The same things were measured in two ways. Each way mixes the same 11 hidden numbers, adds some noise and spreads widely along 7 directions of its own, which tell nothing about the thing.
In the rows, zero is written as 128.
Some things both ways: the first way, then the second way.
[132 137 130 144 138 127 135 138 157 133 127 112  99 114 152 125 108 136
 150 131 122 129 133]
[131 151 150 145 140 125 141 152 100 154 116 118 138 136 124 141 117 149
 117 122 136 133 127 152 113 143 146]

[144 110 147 109 125 134 136 134 142 120 133 141 113 130 135 134 124 131
 124 144 117 151 103]
[108 141 135 112 136 167 174 123 159 117 113 157 142 109 148 149 140 137
 135 159 133 124 129 117 155 135 157]

[ 85  95 159 202  63 140 192 125 223 152 136   4  65 148 174 136 164 181
 186 188 139 134  89]
[141 135 103 110 139  97 137 144 155 112 120 147 117  98 152 142 165 139
  91 123 173 119  74 100  86 127 158]

[133 105 131 123 123 112 130 118 143  91 136 134 130 123 125 111 148 113
 137 118 133 122 135]
[165 178 124 153 140 160  96 156 120  96 114 135  58 124 194 120 147  95
  73  55 179 117  81 113 112 131 153]

[123 162 108 138 134 131 135 114 138 105 113  86 152 124 157 150 111 143
 130 128 105 137 141]
[126 114  88 112  99 185  98 140 131 155 103  75 109  99 121 113 171 126
 103 115 131  71 132 129 113 145 126]

[127  90 133 131 151 132 164 186 133 182 129 137 119 155 110 118 196 113
 133 109 175 103 127]
[103 111 111 100 153 154 129 136 157 129 145 100 190 119  95  86  96 140
 174 170  92 130 168 117 185 140  88]

[170  41 131 101 108 123 172 182 124 179 167 115  87 196 134 106 150 138
 153 101 159  87 165]
[162 137 121 147  99  63 143 105 133 135 123  62 156 137 108 166 122 138
 139 124 147 144 130  73  97 169 104]

[117 219 120  96 168 131 112 120 148 113 129 117 153 117 150 146  93 158
 174 129 145 107 153]
[132 127 108 134  83 173 182  92  80 170 116 104 118 133 108 173 143 147
 130 144 101 113 136 138 120 118 131]

[109 108  99 105 131 113 131 179  71 201 144 143 125 176 101  84 197 128
 130 102 185  68 159]
[135 137 111 133 103 149 151 121 136 109 165 140 138 123 161 118 125 103
 152 115 119 137 136  84 145 133 102]

[146 126 119 170 130 117 144 123 160 125 109  85 120 105 156 131 100 129
 135 138 111 147 127]
[102 144 115 124 136 127 151 111 163 107 139 142 154 121 112 127 142 129
 139 148 120 128 160 110 128 141 146]

[129 106  52 151 139  99 153  97  92 100 183 107  49  97 183 143 116 144
 197 181 137 216 135]
[159 109 163 145 118  65 141 139  80 152  86  97 162 147 126 160  77 153
 112 172 141 153 111 141 145 152 125]

[102 117 138  95 144 151 133 151 125 174 161 126 134 162 121 122  93 158
 124 155 131 111 135]
[146 115 136 133 100 139 110 125 116 113 123 160 124 138 128 141 142 122
 116 112 123  99 127 124 136 113 110]

[ 97 145 150 167 136 126 132  90 131  60  96 159 120 107 147 143 171 110
 113 133 170 135  83]
[117 129 127 125 152 170  68 166 166 111 101 147  96  96 139  96 159 117
  92  98 148  69 131 118 161 140 144]

[145 113 107 118 164 119 109 142 109  87 121 161 180 135 128 113 119  84
  86 102  97 121 135]
[135 120  57 120  64 112  80 117 126 131 100  60 133 115  91 168 132  84
 112  94 137 109 160  96 107 153 117]

[126 107 104 125 100 112 132 114  97 152 141 150  88 139 102 140 186 128
 141 122 158 139 129]
[141 126 100 127 132 161  84 144 136 118 120 112 109 119 143 126 149 128
 118 134 113  97 118 117 147 120 119]

[117 124 169 118 116 134 149 152 108 184 111 172  95 196 138 123 165 130
 132 123 151  88 121]
[121 152 146 116 114 169  86 130  99 136 145 159 129 137 165 124 144 131
 138 106 115  99 145 173 113 122 110]

[120 222 142 106 147 149  88 135 128 159 122 125 172 132 141 130  73 142
 147 138 113  94 146]
[142 119 100 108 138 185 147 123 116 148 149 109 119 130 153 125 127 147
 108 146 136 130  93 123 126 120 120]

[109 134 110 162 133 146  76 151 132 166 136 126 163  78  70 127  81 115
  91 134 114 136 106]
[109 164 142 154 137  88 137 148 139  88 115 210 139 126 113 140 135 116
 140 125 107 126 155 137 139 106 176]

[141  88 152 109  84 128 107 144  85 137 148 162 107 153 143  84 122 111
 105  99 121 111 150]
[114 140 128 151  89 104 123 120 108 125 122 139 128 118 132 134 138 119
 131 119 122 115 164 116 125 136 136]

[136  93 160 131  91 126 127 161 107 150 118 156 142 152 134 101 118 101
 114 125  87 140 117]
[126 149  89  88 100 154  85 146 138 124 111  99 135 101 145  90 140 103
 154 109 128  98 134 133 124 125 107]

[155 158 121 113 177 112 144 130 115 111 136 131 125 140 199 123  99 128
 173 130 172 116 160]
[159 174 169 156 105 118 210 115 135 152  69 126 117 111 135 145 147 127
 126 115 157  99 117 132 112 173 170]

[154 107  96 146 143 117 150 154 134 156 132 105 109 127 147 136 129 122
 146 123 124 149 142]
[143 130  92 115 142  99  97 158 175 123 113  85 159 111 115 120 117 114
 132 139 139 122 126  95 129 152 134]

[136 143 100 155 163 116 131 167 166 120 147  80 121 106 167 101  85 132
 187 151 113 123 136]
[ 64 179 132 102 151 203 161 155 124 116 102 150 124  93 143  91 148 137
 135 131 127 122 149 177 148 119 170]

[152  99 112  86 114 143 100 174  92 232 184 134 111 178 100 100 143 127
 120 118 130  90 161]
[125 140  95 144 120  88 112 126 130  97 132 171 122 108 153 166 143 106
 125 139 105 119 132 121 120 131 148]

[145 114 130 141 116 129 150 134 171  70 136  87  87 118 182 136 104 147
 158 122 105 148 126]
[ 98 136 118 127 107 154 123 128 125 150 104 100 114 109 133 157 153 140
  97 123 157 114 149 113 115 148 166]

[179 143 176  61  92 135 102  94 157  65 124 137 163 112 131 133  53 139
 114 103  64 136 152]
[132 140 113 140 157  86 144 156 149  87 147 125 143 114 133 113 136 151
 140 146 129 157 103  76 134 112 125]

[156 152 162  85 140 140 127 149 117 156 117 163 132 197 149 124 148 124
 126 105 139  64 143]
[ 77 115 103  94 128 146 147 144 157 139 112  98 180  82  82 114 164 168
 170 184  81  93 166 141 145 139 116]

[111 135 123 135 121 136 118 125 156 139 123 106 141 112 111 132 114 136
 113 134  92 141 124]
[110 117  77 112 112 175  89 140 102 140 125 109 123 120  97 135 145 126
 120 120  95  96 150 151 128 109 117]

[115 142 149 133 120 129 140 118 130 143 126 129 107 144 161 125 162 126
 150 154 144 137 116]
[144 135 126 127 105 113 172 121  98 161  93 120 141 113 125 151 126 138
 133 152 114 110 115 162 116 147 133]

[128 124 124 105 146 137 146 121 107  99 152 113 144 162 173 134 142 137
 134 147 156 122 131]
[109 111 125 108 117 114 143 126 113 142 105 121 146  96 112 123 123 144
 129 146 126 104 140 142 145 156 106]

[106 127 142 121 137 155 124 176 164 170 167  87 129 116 134 107  63 157
 152 151 111 125 139]
[134 118 152 123 156 144 168 156 123 131 133 139 151 138 131 102  97 154
 120 148 146 157 104 116 160 114 133]

[133 121 160  78 156 135 152 149 149 118 123 143 158 161 136 113 173 120
 119 106 144  99 141]
[139 119  88 115 110 162 132 132 142 128 122  95 132 103 123 114 131 110
 133 123 119 105 129 103 147 144 104]

Other things, the second way, with their names:
(363): [139  88  85 122 117 124 140 140 120 147 122  89 146 118  85 132 129 144
 115 149 116 117 114 106 132 122 114]
(342): [ 80 131 136 100 159 250 140 141 131 143 166 168 130 126 151  82 137 150
 133 144 107 113 152 151 166 105 135]
(282): [142 112 155 125 128  98 151 123 106 141 134 134 174 141 137 169  99 163
 145 177 114 144 118 138 141 140 104]
(373): [104 130 123 117 150 147 119 145 169  95 133 103 178 120 120 106 141 141
 149 166 108 131 155 114 152 149 111]
(51): [113 175 156 126 145 197 192 131 133 135 106 119 125 106 140  98 153 154
 148 136 123 108 129 153 143 146 137]
(392): [129 124 111 129 136 142 109 131 102 126 135 125 116 131 121 122 118 133
 106 115 130 123 126 128 142 123 111]
(162): [134 116 108 118 175 149 166 165 168 120 120 112 123  79 137  81 130 138
 108 141 148 113  84  95 165 149 127]
(283): [119 127 114 107 136 140 109 150 133 129 140 135 153 128 121 105 114 139
 155 144 113 127 138 119 153  98 120]
(406): [137 146 116 141 145 131 160 120 133 132 122  96 125 114 117 144 154 155
 123 139 121 114 116 120 115 154 127]
(186): [119 131  96  97 113 114 165 151 144 149 105  76 163  90 119 118 128 142
 139 148 154 141 116 103 113 141 141]
(148): [ 88 171 139 132 187 192 138 160 142  99 129 152 125 105 144  62 150 150
 148 157  86 108 144 166 173 124 139]
(124): [129 154 140 128 118 148 146 129 122 129 127 153 131 128 167 142 137 124
 123 125 135 129 123 142 112 135 149]
(131): [114 141  92 119  92 153 100 131 165  82  91  85 104 104 113 124 207 123
 106 104 148  92 134  79 112 120 135]
(217): [128 134 133 113 151 149 135 179 129 143 102 106 135 106 131 118 126 148
 115 120 154 124 101 132 136 134 138]
(312): [108 144 130 129 117 167 124 145  91 120 131 173 133 123 124 121 140 125
 147 116  79 102 148 184 140 107 112]
(315): [130 129 128 147 123 148 144 109  86 122 152 142 123 147 138 125 119 136
 126 145  97 134 138 136 144 119 108]
(310): [167 118  94 133  90 157 136 120 135 131 110  87 120 122 118 142 163 117
 122 123 111  91 111 106 119 135 108]
(146): [ 97 147 128 117 119 162 136 101 132  93 150 160 134 130 144 133 153 138
 150 140 110 128 155 119 143 114 113]
(413): [146 136 120 131 124 182 158 134 125 128 133 100 112 128 165 124 139 138
 114 130 144 139 100  96 131 125 131]
(161): [102 123 161 117 161 161 131 156 113 142 115 127 158 129 124  97  94 153
 120 156 133 133 145 157 175 141 131]
(79): [ 96 138  87 115 132 195 119 122 156 111 120 128  84  71 143 119 179 119
 107 107 127  71 137 113 150 148 127]
(221): [104 181 164 123 141 164 153 161  87 139  82 128 147 118 128 135 149 164
 150 151  91 113 135 227 123 131 145]
(184): [172 130 114 167 150 129 134 153 173 103 139 124 119 120 130  89 123  98
 119 106 128 114 113  67 159 150 123]
(6): [111 146 134 130 133 163 118 150 120 108 121 148 114 116 159 118 142 126
 110 116 138 121 127 133 140 124 141]
(198): [161 109 131 132 118 105 144 144 146 155 101  72 166 132 108 140 113 142
 129 159 139 129 118  95 133 155 131]
(44): [147  84  98 126 140  76 121 141 145 157 103  83 164 121  60 180 111 151
 103 152 134 118 121 102 126 160 128]
(354): [ 83 181 160 126 104 208 169 111 108 130 136 190 104 120 184 113 158 128
 137 112 135 116 161 148 129 115 165]
(317): [140 142 143 144 111 140 133 129 110 121 111 112 122 139 140 140 150 140
 112 130 134 123 121 131 118 134 131]
(353): [142 151 142 132 124 122 125 158 150  95 105 107 139 113 165  88 121 117
 152 143 140 135 121  93 166 135 122]
(70): [165 115 115 152 124  94 154 134 117 144 129  90 155 142 112 142 113 136
 118 155 118 143 110 115 113 150 126]
(270): [141 168 127 128 146 160 105 153 169 101 113 161 113 124 172 131 148 104
 118 113 145 112 111 125 126 124 174]
(82): [116 156 143 124 139 176 193 105  98 156 117 119 134 138  89 152 134 170
 139 130 113 122 138 165 125 130 125]

Some of these things the first way, each followed by its name:
[107 174 160 160  88 119  90  97 112 105  89 170 117  74 146 124  71 118
 123 142  96 177  96] : (283)
[106 131  81 165 141 116 154 115 143 109 131  94 120 120 113 162 167 142
 165 141 157 132 118] : (317)
[109 134 149 133 132 152 103 166 143 171 160 110 140 125 124  95  79 135
 137 149 123  99 133] : (392)
[133 130 142 128 113 131 135 150 147  98 119 109 153 148 155 126 143 120
 137 110 114 117 125] : (186)
[159  77 137  76 138 144 147 179 157 194 169 102 145 178 100 126 109 151
 131 119 148  85 156] : (82)
[147 128 152  98 133 123 146 115 143  88 135 116 117 152 175 109 148 139
 146 133 156  98 137] : (79)
[113 132 169 125 118 153 132 144 128 169 141 148  84 136 132 129 105 151
 145 180 118 142  89] : (282)
[118 121 139 141 111 124 125 139 114 144 126 143 117 143 114 117 131 131
 139 143 145 104 107] : (146)
[133 159 138  95 154 140 118 121 145  71 123 138 167 120 138 149  98 133
 121 125 108 135 119] : (217)
[130 137 180  72 128 144 138 139 167  91 111 162 163 160 101 140 196 121
 127  76 147  78 131] : (413)
[148 111 152 144  82 108 137  89 131 124 107 134  91 136 134 122 173 120
 130 125 148 118 121] : (406)
[142 114 145 123 151 136 163 142 189 124 122 130 115 140 107 156 165 127
 155 144 114 131  98] : (221)
[124 112 152 174 139 152 112 194 138 198 115 148 131 130  77  98 124 102
 108 141 102  83  91] : (373)
[160 107  91 108 123 109 139 127 102 127 131 120 150 135 106 145 151 127
 129 105 154 131 147] : (51)
[137 110 109 130 152 117 141 118 113  90 139 146 108 118 162 130 132 113
 130 129 131 163 130] : (161)
[153 128 125 132 136 110 129 131 129 149 117 156  90 121 148 126 103 117
 143 135 104 158 128] : (270)
